There are 5 ways to turn a row about zero (a turn may also mirror it). The second row of each pair is the first, turned, with some noise. The first 35 pairs use one turn. New pairs use 2 turns, one after the other, and a turn may come again.
Known pairs, each followed by its turns in order:
[ -6.4  26.1  -2.5  -7.3 -16.5   7.1]
[ 18.5  11.3  -6.0 -11.5  22.0   2.0]  Q_667

[ -8.3  -6.2  -5.6  11.1 -11.0  15.6]
[ 7.6  6.5 11.1 -6.6  0.6 20.3]  Q_555

[ -9.7  13.7  -1.0 -21.7   6.3  27.2]
[ 27.6 -22.1 -13.7  15.2   0.5  -0.9]  Q_890

[-13.9   1.1   0.8 -29.4  -9.2  16.4]
[-21.2  19.1  19.5   3.4  12.2  -1.1]  Q_555

[ 15.4   0.1  16.2   2.5 -12.1 -17.2]
[ -1.7  11.0   3.8 -24.1  13.5   2.1]  Q_890

[  2.0  -7.2  -5.0   5.4 -15.6   5.5]
[-12.9  -5.1 -12.1  -2.8  -6.5  -1.0]  Q_378

[-12.0 -15.9   8.4  -6.5  28.2  15.6]
[ -4.5 -17.4  16.3  25.1   5.0  15.5]  Q_193

[ -8.8   0.7  -6.1   6.8 -18.7   8.6]
[21.3  5.7  2.6 -0.8 -4.0  0.3]  Q_667

[ 12.2   7.0   8.8 -10.5   3.1  -2.7]
[  9.8  -4.3   4.3 -11.8   8.9   5.5]  Q_890

[  8.0  24.9 -16.2  -7.2  -7.8   0.8]
[ -4.7   4.8 -15.5 -10.1  25.4  -5.3]  Q_555

[  1.0   9.0  -4.6  -3.5 -10.6  12.4]
[  7.1   3.4  -8.6   0.4 -14.3   3.7]  Q_193

[ 21.9   0.2 -17.4  19.3  13.3  -1.3]
[  9.1 -26.9 -15.4  -6.7   4.2  16.0]  Q_555

[ 43.2 -15.2  48.8  36.3 -16.3  12.2]
[ 47.4 -33.6  35.6 -29.1 -17.2 -21.0]  Q_555

[-48.8 -18.5 -20.3 -36.5  -2.9   8.7]
[ 41.4 -31.7 -38.4  -3.1  -7.7  18.7]  Q_378

[-16.9  34.5  -4.0 -24.5   6.0 -10.9]
[  7.9 -18.3  -3.9  14.6  23.5  33.7]  Q_890

[ 16.9  11.3  -8.5 -11.9  -4.4   0.6]
[ -9.7  -3.9  -5.7 -14.1  15.0 -10.9]  Q_555

[-2.0 -9.7 -5.9 21.9  0.6  7.4]
[-15.9   3.2  -0.1   2.6  -8.7 -19.1]  Q_890

[  3.9   0.8  -2.8 -10.1  16.8  19.4]
[  8.5 -13.6   1.9  19.3  13.1  -5.8]  Q_378

[32.4 22.4 -9.4 26.7 34.6  8.8]
[-11.7 -47.7  16.4  -1.1  27.6  -9.9]  Q_667

[  8.0  -0.7 -12.8  30.0   3.2   2.9]
[ 15.2 -27.3  11.1   9.4  -0.1  -6.2]  Q_667

[ -6.1  -5.6  30.3 -16.7  19.4  -2.2]
[-31.8   7.1 -17.7 -13.8 -11.1  -9.1]  Q_667

[ 22.7 -12.9  -5.1   4.4 -16.6  -5.0]
[-26.1  -3.3  -5.4 -17.5   4.6  -9.0]  Q_378

[  9.5  -6.4 -10.8   8.8  -1.5  -8.2]
[-7.3  8.6 -7.2 -8.8 11.4  2.4]  Q_193

[-29.0 -11.5  -7.3  -7.5  18.4   9.7]
[ 32.6  -7.8 -18.7   8.6   0.4  -1.8]  Q_378

[ 3.9  3.8 -6.2  3.0 18.1 30.4]
[ -0.3 -15.4  16.1  11.7  24.5  16.1]  Q_555

[ 19.3   1.9   8.1  -2.5 -16.3  -9.0]
[  3.8  22.9  -0.7  -3.8   1.4 -14.6]  Q_193

[-29.5  11.3 -30.9 -10.6 -15.6  24.1]
[ 12.6 -37.1 -15.4   8.5 -30.2   6.2]  Q_378

[-23.8   3.7  20.9  -5.5  28.0 -38.2]
[-21.7 -10.0 -49.4   3.5  -8.9   9.7]  Q_667

[ -6.7   0.0   3.2   3.3 -10.2  17.5]
[-10.5  -1.6 -11.4  13.3  -7.0   6.7]  Q_378

[-23.4  -6.4 -10.7 -11.5  -3.9  48.8]
[ 19.5 -19.4  -8.2  17.1 -27.8  35.5]  Q_193

[-10.0   4.0  -3.4 -20.3 -19.1   8.0]
[ 20.2  -2.5   6.5 -10.9 -21.7   6.3]  Q_193

[  7.0  28.3 -46.6  38.2  -0.6  -4.1]
[-51.7 -39.3 -16.3   0.8  -9.0   1.5]  Q_890

[-19.9   3.6   8.1 -13.5   3.8   5.3]
[15.4  6.1 -1.3 18.0  7.5  5.1]  Q_890

[-8.6 16.3 14.5  7.7  4.1 -5.6]
[ -0.7 -15.6  -3.8   2.8   1.1 -24.2]  Q_193

[-17.0  19.2  -6.4 -11.9 -37.4 -32.8]
[ 25.3  29.4 -29.4  20.4  12.6  19.2]  Q_667

New pairs, each followed by its turns in order:
[ -6.6   9.3 -12.7  -1.0 -25.4 -48.8]
[ 20.6 -41.1  27.0  -3.1  12.9  -8.1]  Q_667 Q_667

[ -4.4  38.4 -20.9 -27.9 -30.4 -28.3]
[ -9.1  58.4 -11.5  11.9  16.8  20.5]  Q_193 Q_667

[  1.3 -20.6  -7.0 -23.1 -16.4  48.8]
[ 19.0 -26.4  27.5  38.3 -11.2 -16.6]  Q_555 Q_193

[-20.1  -4.3  -5.4  -5.4   2.1 -12.5]
[-14.0  -5.3  16.3   2.2 -10.3  -8.9]  Q_193 Q_555

[  4.6  -0.6 -13.1  -8.8  -1.6  -4.4]
[11.8 -1.6 -6.5  3.8  4.0  1.9]  Q_193 Q_890

[ 18.4   8.0 -41.8  48.8 -14.3  13.6]
[ 30.8 -23.0  13.5 -47.7  17.4  22.8]  Q_890 Q_193

[ -2.1  -2.4 -24.3  -4.6  15.9  -8.4]
[-9.5 14.5 20.9 14.4  3.1  3.1]  Q_193 Q_555

[ 5.8 21.7 27.2 -1.4  3.8 -3.2]
[ -8.8 -24.0   2.8  22.8  -3.6 -10.1]  Q_890 Q_555

[-3.1  2.5  1.5 -8.5 48.8 48.8]
[-40.8  40.3 -11.5 -25.9  23.0 -15.6]  Q_890 Q_378

[-0.9 -4.1 11.9  5.7 -6.3 35.1]
[  1.9   9.9  -9.0   5.3 -27.0 -21.7]  Q_378 Q_378

[  6.3   4.2   1.7   5.7  -2.7 -23.1]
[  9.7 -21.6   5.9   2.4  -4.1   2.1]  Q_667 Q_667

[  3.7   1.7 -10.1   9.9 -12.0  16.3]
[ 2.6 -9.6  3.9 16.4 15.1  2.9]  Q_555 Q_378

[-12.6   1.6   3.3  25.9 -12.8  -5.3]
[ -8.5  -2.2 -29.5  -1.0  12.8   8.6]  Q_378 Q_890

[ 14.9  -9.1 -11.6 -33.5   4.7  -5.4]
[ 17.0 -28.2  13.5 -13.6   6.7   4.8]  Q_555 Q_193

[  1.7  -7.5  -5.6   1.4  48.8 -39.5]
[ 12.4  -5.9 -54.4  11.8 -20.4 -16.8]  Q_667 Q_378

[  7.1  16.2 -25.2 -48.8  -2.2  13.6]
[ 38.5 -29.4   7.1  23.9  21.9 -10.1]  Q_667 Q_890

[  2.0  43.6 -29.5 -10.3   1.1  -9.5]
[ 13.0   8.8  -4.1  23.3 -40.3 -19.3]  Q_890 Q_890

[-18.6  -0.1   2.0  17.9 -48.8 -15.9]
[-38.1  -2.0  34.4  -9.5  -7.9 -26.7]  Q_667 Q_378

[  6.2  11.0  10.1 -23.6   6.4  -0.8]
[-18.2  -0.1  18.3  -2.6   5.4  -9.6]  Q_890 Q_667

[-0.4 -0.6  0.6  0.6  7.7 20.0]
[  6.4  -2.6 -18.1   4.1   4.1   5.7]  Q_193 Q_193

[-22.1   1.1  -3.1   1.7  -5.9  14.1]
[-3.7  3.5 12.0 22.1 -4.0  0.0]  Q_555 Q_378

[-18.2   8.9  16.1  47.7   3.5 -18.5]
[-22.6 -21.4 -30.3  12.6 -24.2  20.5]  Q_193 Q_555

[31.2 -7.9 15.7 29.0 -2.4  7.5]
[ 13.6  -2.9 -13.1   3.3 -41.1  -7.5]  Q_667 Q_555

[  3.2  -5.2  -1.2 -36.6   8.9   5.2]
[ 16.5 -10.1  -9.8  27.2  19.1   2.4]  Q_667 Q_890

[-12.2   5.6  -3.6   0.9   9.4 -43.0]
[ -5.2 -16.0 -18.4  10.3 -18.8 -31.3]  Q_667 Q_378

[ 13.8 -25.9  29.9  -3.7  -1.1   9.7]
[-17.7   9.7 -15.1  15.8  30.4  -4.4]  Q_890 Q_667

[-11.3   2.5  -2.9  19.2  16.3  -9.8]
[ -8.3  -5.4  -3.9 -20.3  17.0   7.9]  Q_378 Q_890

[ -1.2 -25.8   7.2 -10.8  -0.2  -0.3]
[-11.5  -9.7   4.1  -7.6   7.1 -20.3]  Q_193 Q_667

[ -0.4  -6.5   1.0   2.5 -22.7  11.2]
[ -1.8 -10.6  -5.5 -16.9  17.1  -1.8]  Q_193 Q_555

[14.5 28.8  1.3 10.0 19.4 -3.0]
[  4.9   3.2  26.8  12.6 -21.1   5.6]  Q_667 Q_890

[ 25.8 -17.8 -48.8 -20.5  20.2 -34.3]
[ 24.2 -33.2  -0.1 -31.3  -1.6  52.0]  Q_555 Q_193

[ 20.2 -20.6 -27.2  41.4   8.2  22.2]
[ 36.3  -1.3  10.1 -39.9  19.7  -9.7]  Q_890 Q_193

[-45.1  20.5 -25.8  -5.5 -13.2   1.1]
[-32.3 -13.0 -14.9  19.3 -24.4 -25.1]  Q_890 Q_890

[ 15.4   9.8   2.6   8.6   9.7 -12.0]
[ -8.4 -11.7  -1.2   2.5  21.9  11.5]  Q_667 Q_193

[  1.1  -4.8 -19.1   0.0 -22.0  18.2]
[13.7  9.2 25.8 -6.4 17.9  5.7]  Q_193 Q_667

[-45.1 -12.5  -8.1   5.2  -6.7   5.0]
[-24.6   7.5  38.7   6.3 -18.1  -5.6]  Q_193 Q_667

[  4.5  21.4  -6.1 -48.8   2.6 -13.1]
[ 29.4 -18.4  -3.7 -15.3 -27.4 -29.9]  Q_890 Q_890

[  7.0 -14.7   5.9  16.0   3.6 -12.9]
[-12.4 -21.0  -6.0  -7.5   3.5   6.7]  Q_193 Q_667

[  6.3  25.6  16.3   5.4   6.6 -42.8]
[ -3.5 -14.6  35.3 -24.1  21.0 -21.7]  Q_193 Q_193

[  5.0 -17.9   1.9  21.5  -4.4  48.8]
[ 21.3   8.3 -30.7   2.3 -13.1  38.5]  Q_378 Q_555

[ 21.3 -12.0  -5.4 -45.6   5.6 -12.2]
[ 10.4  35.8   2.3  20.0 -33.1   6.8]  Q_890 Q_193

[-17.6 -11.5 -20.7  20.0 -24.7  15.9]
[ 28.6 -27.2 -14.6  -3.0   7.3 -16.6]  Q_555 Q_890

[ 48.8   1.1 -13.1 -36.2  -3.5  24.0]
[-21.6  44.5  38.8  22.0   3.7   8.5]  Q_890 Q_667

[  5.5 -22.6   1.2   6.4   7.5   0.7]
[ 13.9  -5.0  12.4 -10.2  -5.8 -12.3]  Q_378 Q_378

[ -0.4   0.9  -3.2   1.3  31.5 -16.1]
[  5.5   2.0  -7.6  -7.9 -12.1  31.5]  Q_555 Q_555

[-26.0 -41.9 -13.4  -9.9   8.9  -1.5]
[-20.6  -6.2 -29.5 -14.3  27.1 -18.2]  Q_890 Q_890

[ 4.2 25.7 -8.8  6.6 -7.4 14.7]
[-12.4   7.4 -24.1   0.6  -9.7  10.4]  Q_193 Q_890

[  6.8  21.3 -13.9   4.8  -8.8  -8.8]
[  0.4   5.2 -17.8   3.8  -2.4  24.3]  Q_193 Q_890

[ 12.7 -48.8 -30.9   0.6 -29.4   2.9]
[ 22.7   6.4  -8.9   7.5  15.7 -58.3]  Q_667 Q_667

[ -0.1 -42.0  -3.8  -6.1  -0.6 -25.7]
[-23.9  11.9 -13.6   9.3 -38.5   7.5]  Q_667 Q_378

[ 31.8   5.0  48.8   1.1 -24.2 -17.4]
[-20.9  -2.9 -21.0 -27.0 -29.2 -43.6]  Q_555 Q_555

[ 26.7   2.5  -4.8   5.3 -16.3   0.9]
[ 10.0 -22.6  -3.4 -17.1   5.5  10.5]  Q_890 Q_378

[ 4.4 -3.4  4.1  4.0 11.4  0.8]
[  3.0  -3.0   2.2  -5.6 -10.4   5.6]  Q_555 Q_555

[ 1.4  5.2 -0.4 48.8 -0.4 33.1]
[-20.9  -5.7 -34.1 -20.0  11.3  35.0]  Q_193 Q_193

[  3.7  15.0  16.4 -20.3 -13.9  14.2]
[ 12.3  22.2 -12.6  -8.6   0.1 -20.8]  Q_193 Q_193

[ 3.4 -7.3 28.8  9.2 15.6  2.8]
[  4.4 -25.8  -8.5  -8.8  19.9  -2.9]  Q_378 Q_667

[  3.7  20.1 -23.9 -17.0 -31.7   6.5]
[ 16.7 -36.6  18.6 -13.4  13.5 -11.5]  Q_667 Q_890

[-20.7 -22.0  -3.2 -19.2  -7.7 -11.1]
[ -1.6  -1.7  -1.4   2.5 -29.6  25.0]  Q_555 Q_378

